All groups share one centre, and each spreads out both ways along 14 directions, with some noise.
In the rows, zero is written as 128.
Known rows, each followed by its group:
[ 89 122 137 130 219 139 178 150 114 122  70  94 179  78 115 155  64 114
  87  86 161  83 184  79 137] : L
[ 64 121 152 127 159 145 246 131 134 107 113 106 226 137 128 118 145  67
 147 157  37 125  86 168 116] : V
[121  92 162 145 135  91 102 161 156  99 107 152 134 136 103 141  88  73
 108 174 130 124 135 153 125] : Z
[115 106 122 117 114 123 203  44  92 130  84 137 175 145 116 131 108 111
 119 153  70 148 152 188 104] : V
[128 141 110 126 130  71 136 131 108  62 112 129 129 130 136 135 127  90
 134 141 115 157 108 139 130] : V
[ 73 117 107  80 157 116  99 186 121  85 101 128 123 150 114 142  96  74
 140 144 116 133  91 142 129] : H
[ 96 125 147 106 160 166 132 161 100 172 191 104 168  77  96 127 143  70
 165 120 108 156 100 154 108] : H
[120 129 170 137 113 105 119  93 131  39 142 178 111 131 102 162  96  88
 139 128 142 154 121  99 120] : V
[125 127 171 129 189 110 120 183 129 103 117 153 109 119 167 133 112  65
 112 117 161 131 122 145  80] : L
[105 148 138 110 132 100  96 137 149  73 148 152 117 155 133 139 146 171
  98 124 153 128  99 106 151] : H
[137 127 139 148 101  93 136 105 139  71 113  70 111 156 175 111 125 126
 131 177 123 127   6 167 156] : Z
[163 116 172  90 134  46  85 101 124  91  86  93 153 199 115 130 178 102
 168  50  89 106 106 134  68] : Z
[133  82 162 153 204 133 104 189 153 138 118 141 126  97 131 122  52 110
 149 166 122 139 148 145 149] : Z
[109 108  95  92  98 130  98  96 115 116  50 121  97 165 121 153  47 134
 112 147 121 142  70 141 161] : Z
[156  94 103 160  81  91 100 136 117  74 111  90 125 142 124 161 115  55
 152 121 142 143 126 146 142] : V
[148 119 156 145 141 136 162 124 142 100 122 122 122 163 168 107 151  81
 179 157 122 110 104 137  78] : L
[209  97 153 146 141 161 132 124 154 117 117  88  57 160 152  79 147  98
 201 125 107 133 119 152  92] : L
[122 128 128 137  66  74 114 145 151 104  84 122 143 165 112 142 143  56
 102 122 110 110 111 142 105] : Z
[ 86 141 139 132  50 149  69 133 100  91 108 111 132 126 109 168 104  89
 117  98 141 139 106 142 171] : H
[132 118 105 148 149  91 179 160 159  74 103 113 154 152 133 143 148  89
  83 132 154  97 152 104 120] : H
[115  97 151 150 153  98 144 136 123  98 138 141 181 122 113 143 127  90
 121 149 129 117 195 156 119] : Z
[142 115 161 129 109 121 112 116 138 124 134 148 139 150 128 142 128  96
 154 129 101 165  76 149 107] : V
[124 130 140 140 143 123 178 121 160 101 158 109 101 130 143 100 138 141
 132 124 114 105  99 126 125] : Z
[123 109 109 110 122  93 114 132 118  60  68  98 135 188 128 136 127  71
 178 134 108 112 104 129 111] : V
[112 104 167 169 126 158 141 124 125 151 113 120 152  94 132 156  74  99
 107 104 144 107 157 133 133] : L
[121 112 169 113  96 149  95  99 153 126  97 103  98 161  73 110 101  92
 215 114  73  89  93 100 103] : L
[136  85 105 113  76 240 142  90 147 123 125 109  89 203 139 138 146 132
 166  95 112 135  93 133 133] : H
[121 173 170 155 123 123 132 155 140 125 112 137 133  80 134 127  95  81
 146 141 114 142  65  89 131] : Z
[183 102 121 167 127 126 160 106 134 128 114  89 139 113 129 134 110  94
 155 138 124 144 118 122 129] : V
[111  91 116 147 125 162 151  87 160  88 169 129  70 175 159 109  98 202
 172 152 136  66 143 108 151] : L
[113 125 144 119 109 115 141 125 175 116 133 131 121 175 133 126 149 138
 120 102 111  92  92 115 109] : H
[152  73 114 139 135 167 159 119 179 132  84 178 101 185 155 153  86 124
  91 145 149 124 143 123 106] : H
[138 166 124 157 165 117 180 158 139 109 144 132 169 109 145  98 189 125
 129 178 136 119 154 100 124] : V
[110 117 130 113 156 126 123 142 113 140 121 142 111 102 118 134  69 103
 153 119 109 138 134 129 120] : H
[ 54 126 126 100 121 143  90 169  82 137  97 163 186 139 145 169 108  79
 136 138 116 150 112 162 126] : H
[146 105 140 130 163  77  66 158 102  94  92 105 156 155 156 140 119 118
 178 118 116 141 125 155 136] : Z
[112 147 186 120 134 148  77 171 150 158 108 157 116 152 194 137 116 171
 142  67  97 133  58 134 134] : L
[ 52 104 120 145  68 161 121 102 123  85 134 133 120 160 146 155  65 154
 189 129 107  83 124 118 175] : L
[129 143 150 121 117  88 124  74 111 128 101 137 158 133 101 110 141 159
 117 164  96 129 146 149 128] : H
[178 113 173 129 122 110 110  71 144 108 117 136 125 145  92 126 124 114
 134 163 118 163  82 132 114] : H
[106 114 171 164 140 140 184 146 159 131 117  98 139 113 158 109  91  93
 132 141  85 110  81 162 128] : V
[130  88 127 137 103 108 140 100 157 147  73 101 108 125  84 154  27  91
 137 105  90 108  96 109 137] : H
[122 110 111 112 139  67 134 149 107  81 110 106 141 145 104 126 153  54
 119 136 124 117 169 173  92] : L
[126  94 162 138 162 159 114 161 146 151 126 124 132 114 148 164  78 109
 125  77 137 140  94 130 132] : L
[106  87 170  92 143  88 139 120 142  79  84 100 104 180 113 131 102  58
 118  87  98  99  99 179  68] : Z
[ 47 128 104 104  94  74  99 152 131  95 141 166 168 187 166 165 131 183
  92 128 117 111  93 152 165] : L
[137 112 101 141 114 149 134 149 131 138 141 129 135 160 170 122 164 139
 156 127 111 127 145 154 133] : V
[147  99 117 132 117 145 154  98 136 116  63 178 137 203 167 152 125 110
 139 124 116 126 159 126  83] : H
[ 99  96  68 126 162 111 200 169 155 124 119 114 173 159 144 150 135 101
 114 113 122  83 145 110 110] : H
[128 120 134 164 106 143 144 113 117 127 114 124 138 136 166 128 131 146
 106 121 135 109 179 164 139] : L
[ 69 169 138 153 150 111 155 134 116 110  92 136 142  87 157 108  65 176
 151 146  92  91 141  96 178] : L
[167 104 132 166 119 138 135 145 160 142 127 103 118 128 134 108 136 106
 126 159 143 108 134 136 122] : V
[175 133  88 147 137  77 168  77  71 110  51 103 179 109 116 134 119  82
 141 169 128 151 169 122 119] : V
[120  97 133 147 143 114 122 102 101  61 136 157 178 141 134 160 105 118
 147 198 147 158 138 142 152] : Z
[149  98 141 125 127 132 123 133 134  71 155 155  54 158 141 134 130  48
 140 113 161 141 139 156  67] : L
[ 99 117 128 115 126 108 110 132 123 120  74 123 159 129 100 155  74  99
 124 138 110 131 101 120 145] : H
[107 148 115  99 124  87 160 142 100 105 120 113 147 151 137 104 185  85
 153 107  65 133 144 185  89] : V
[137 116 149 157  97 117 139 113 137 154 149 113 133 105 131 141 105 127
 131  83  95 133 114 146 140] : V
[ 95 150 127 152 124  82 136 158  85  67  96  70 157  92 148 135 109  70
 125 129 130 124 107 160 157] : Z
[ 91 172 122 133  91 105 120 133 121 104  87 146 133 105  99 119 104  97
 104 197 122 123 114 114 150] : Z
[123 103  30 111 164 106 149 191 119  60  76  67 111 150 130 119 128  72
 136 166 132 124 140 144 159] : V
[114 142 146 174  70 137 168 102 124 121 118 141 129  82 115 132  93  65
  88 180 139 139 126 151 132] : Z
[123 115  99  98 144 113 129 124  95  71 107 115 116 161 136 148 124 101
 170  64 113 134 156 124 113] : Z
[120 101 144 106 111 136 105 120 155 122 110 108 135 189 119 136 146 128
 137  96 118  95 104 130 114] : L

New rows. What belongs after each?
[114  83 122 137 126 123 150 161 155 141 177 112 118 121 116 129 112  74
 121 159 120 128  90 179 115] : H
[ 61 149 122 137  76 115 119 141 137  44 111 127  64 114 109 145  48 110
 128 100 114 107 112 102 185] : L
[139 110 111 112 170 115 169 122 138 119 123 118 119 133 109 114 119 111
 147 127 105 117 148 118 107] : H
[121 114 112  94 147 156 146 133 162  98 132 101  82 175 134 126 122 139
 184  74  99 116  67  82 125] : H
[130 129 182 163  95 185 123 136 152 188 191 199 168 128 147 131 181 143
 120 145 125 148 153 151 109] : V
[ 90 126 108 144 103  68  99 128  85 119 138 139 173 106 145 166  85 136
 135 141 123 138 131 152 166] : H
[ 89 140 157 157 136  89 135 165 151 112 145 151 186  75  79 174 100  89
  88 107 144 112 156  73 149] : Z
[ 60 118 145 120 104 109 127 130 121  65 108 150 120 150 132 156  76 105
 117 119 102 119 121 163 142] : V
[129 115 152 127 142 136 144 128 130 109 133 117  68  96  92 112  77  71
 176 102 107 117 151 122 105] : L
[113 107 110 139 140 108 127 158 111  60 115 133 147 137 135 158 112  61
 154 139 130 142 152 138 132] : Z
[119 113 134 117  96  97 106 100 137 129 125 147 117 139  85 128 103 126
 112 154 118 113 143 143 122] : L
[ 90 130 105  79 114 157  73 129  99  69 140 133  84 170 135 136 133 153
 173 120 122 156  93 141 159] : H
[ 92  94  79 100  97 202 135 142 138 100 137 136 130 223 168 152 182 126
 132 127 137 127 102 159 129] : H
[120 114  88 164 129 134 199 134 136 140 125 115 192 147 184 143 150 141
 131 124 120 102 154 128 135] : H
[125 110 163 167 110 127 145 131 170  80 154 126 110 165 175 120 133 120
 149 146 123 103  78 142 126] : V
[152 138 111 159  92  98 181 110 127 106  66  63 150  80  66 129 112  72
  72 114 106 141 152 135 163] : L
[192 106 117 109 133  92 155  84 143 141  85  75 129 134  31  92 159  86
 123 140  95 128 154 130  92] : L
[112 118 121 139  95 139 157 117 162 122 133 177 141 158 130 169 113 117
 120 113 120 133 108  92 123] : Z
[176  78 136 199 133 135 134 158 124 167 145 120 169 122 201 135 141 127
 160 118 117 140 185 195 137] : Z
[166 112 150 107 175 110 116 125 134 218 106 116 162 121 106  98 134 169
 145 130  73 137 133 151 115] : L
[117 111 178 129 140  95 136 155 159  67 109 126 120 188 178 119 132  61
 164 145  94 118  44 171  83] : Z
[149 107  59 137 112 100 101 194 107  86 114  90 153 156 157 153 158  64
 165 142 122 170 102 163 153] : V
[157 148 141 137 139  67 107 114  97 154  54 108 170  90 128 148  76 102
 150 114 102 151  81 106 126] : V
[ 81 104 148 102 170 146 191 125 163  75 114 122  73 153 127 103  74 110
 131 137  82 111  90 154 120] : V
[135 151 126 150  96 119 170 132 141 121 131  93  95 116 142 100 139 108
 118 105 111 108 109 135 123] : Z
[170 146 182 185  91  55 120 115 131  42  85 103 136 127 135 152 123  51
 158  88 127 132  94  98 113] : H
[ 98 128 134 126 113 108  84 162 144 142  81 119 142 157 137 128 114 139
 121 129 124  77 126 124 136] : V
[119 149 158 119  99  81 125 102 147 148 119 133 145 158 109  73 159 141
 184 182  47  95  93 138 101] : L
[ 87 133 135 111 174 115 113 179 104  91  84 134 104  97 119 126  62  83
 139 138 118 129 152 138 136] : Z
[120  73 101 132 105 139 142  88 158  88 154 104  92 166  98 127  95 133
 172 153 120  92 127 118 143] : L
[ 89 139 158  98 167 133 164 127 124 140  95 140 173 106  74 131 103  87
 121 129  83 135 127 123 109] : V
[124 137 175 107 171 117 103 164 149 185  74 143 126 101 115 115  68 105
 108 148 101 145  61 134 116] : V
[ 94 112 172 142  96 152 116 110 152 130 156 182 125 159 162 161 112 141
  96 120 165 100 117 132 104] : L
[128 129 143 139 115 130 150 122 160 102 122 103  87 124 114 114 100 123
 141 105 104 109 102 109 144] : L
[ 59 154 113 110 150  96 139 166 129  52 129 161 165 141 158 155 112 140
 126 149 101 152  68 117 174] : V
[168 143 168 134 172 160 137 113 104 113  33 139 122 118 141 129  86  51
 182 134 121 158 118  92  82] : L
[149 136 129 127 143 131 171 160 132 113 144 125 173 145 125  96 229  52
 158 164  98 147 140 162  74] : V
[144  76 128 166 157 110 143 165 172 127 170 124 176 152 157 159 138 155
 137  89 123 113 139 125 145] : Z
[157 115  79 105 190 121 152 170 148 123 100  82 156 143 108 114 157 102
 150 167 114 139  89  98 133] : V
[142  79 178 102 113 129  93  41 172 132 105 193  83 188  87 123  70 168
  96 207 126 133  95 149 112] : Z
[129 126 157 101 173 143 136 121 129 155 104 138  86 143 145  76 121 154
 162 120  80 111 154 164  90] : Z
[133 112  98 129 143 156 153 146 121  80  99 140 137 192 186 131 164 107
 157 161 126 141 131 149 120] : H
[103 157 103 143  91 111 165 139 139 103 126 100 135 125 157 139 135 125
 120 100 112 113  72 103 152] : Z
[103  98 140 112 181 140 185 137 162  80  85  99  79 141 119 103  61  88
 134 156 100 103  88 134 125] : V
[145 125 130 141  97  72 132 104 114  86 110 142 143 158 159 137 135 101
 129 171 109 160  82 178 122] : V
[ 99  96 135 118  87 124 113 152 136  82 156 109  93 156 113 146 123  56
 164  74 102 122 108 160 110] : L
[ 74 151 110  71 112  99 111 124  92  78  47 113  88 127  79 144  65  76
 105  94 120 122 118 116 125] : Z
[110 180 152 130 113  81 140 107  80  66 122  98 159 121 158 154 149  97
 162  53 116 134  79 103 115] : Z
[151  91 124 124 111 125 150  90  98 106  92 169 214 203 121 167 173  36
 204 127  85 155 174 138  51] : Z
[101 119 118 101 101  94 138  88 144 129  73 108 172 153  69 151 101 135
  88 138 107 108  85 101 144] : Z
[ 95 151 167 129 171 140 161 104 131  87 118 156 151 109 118 146  86 135
 169 104 110 120 127  47 129] : V
[ 99 108 143 173 118 101 181 126 141  75 214 137  78  94 130 102  84  50
 192 190 113  97 132 151  97] : L
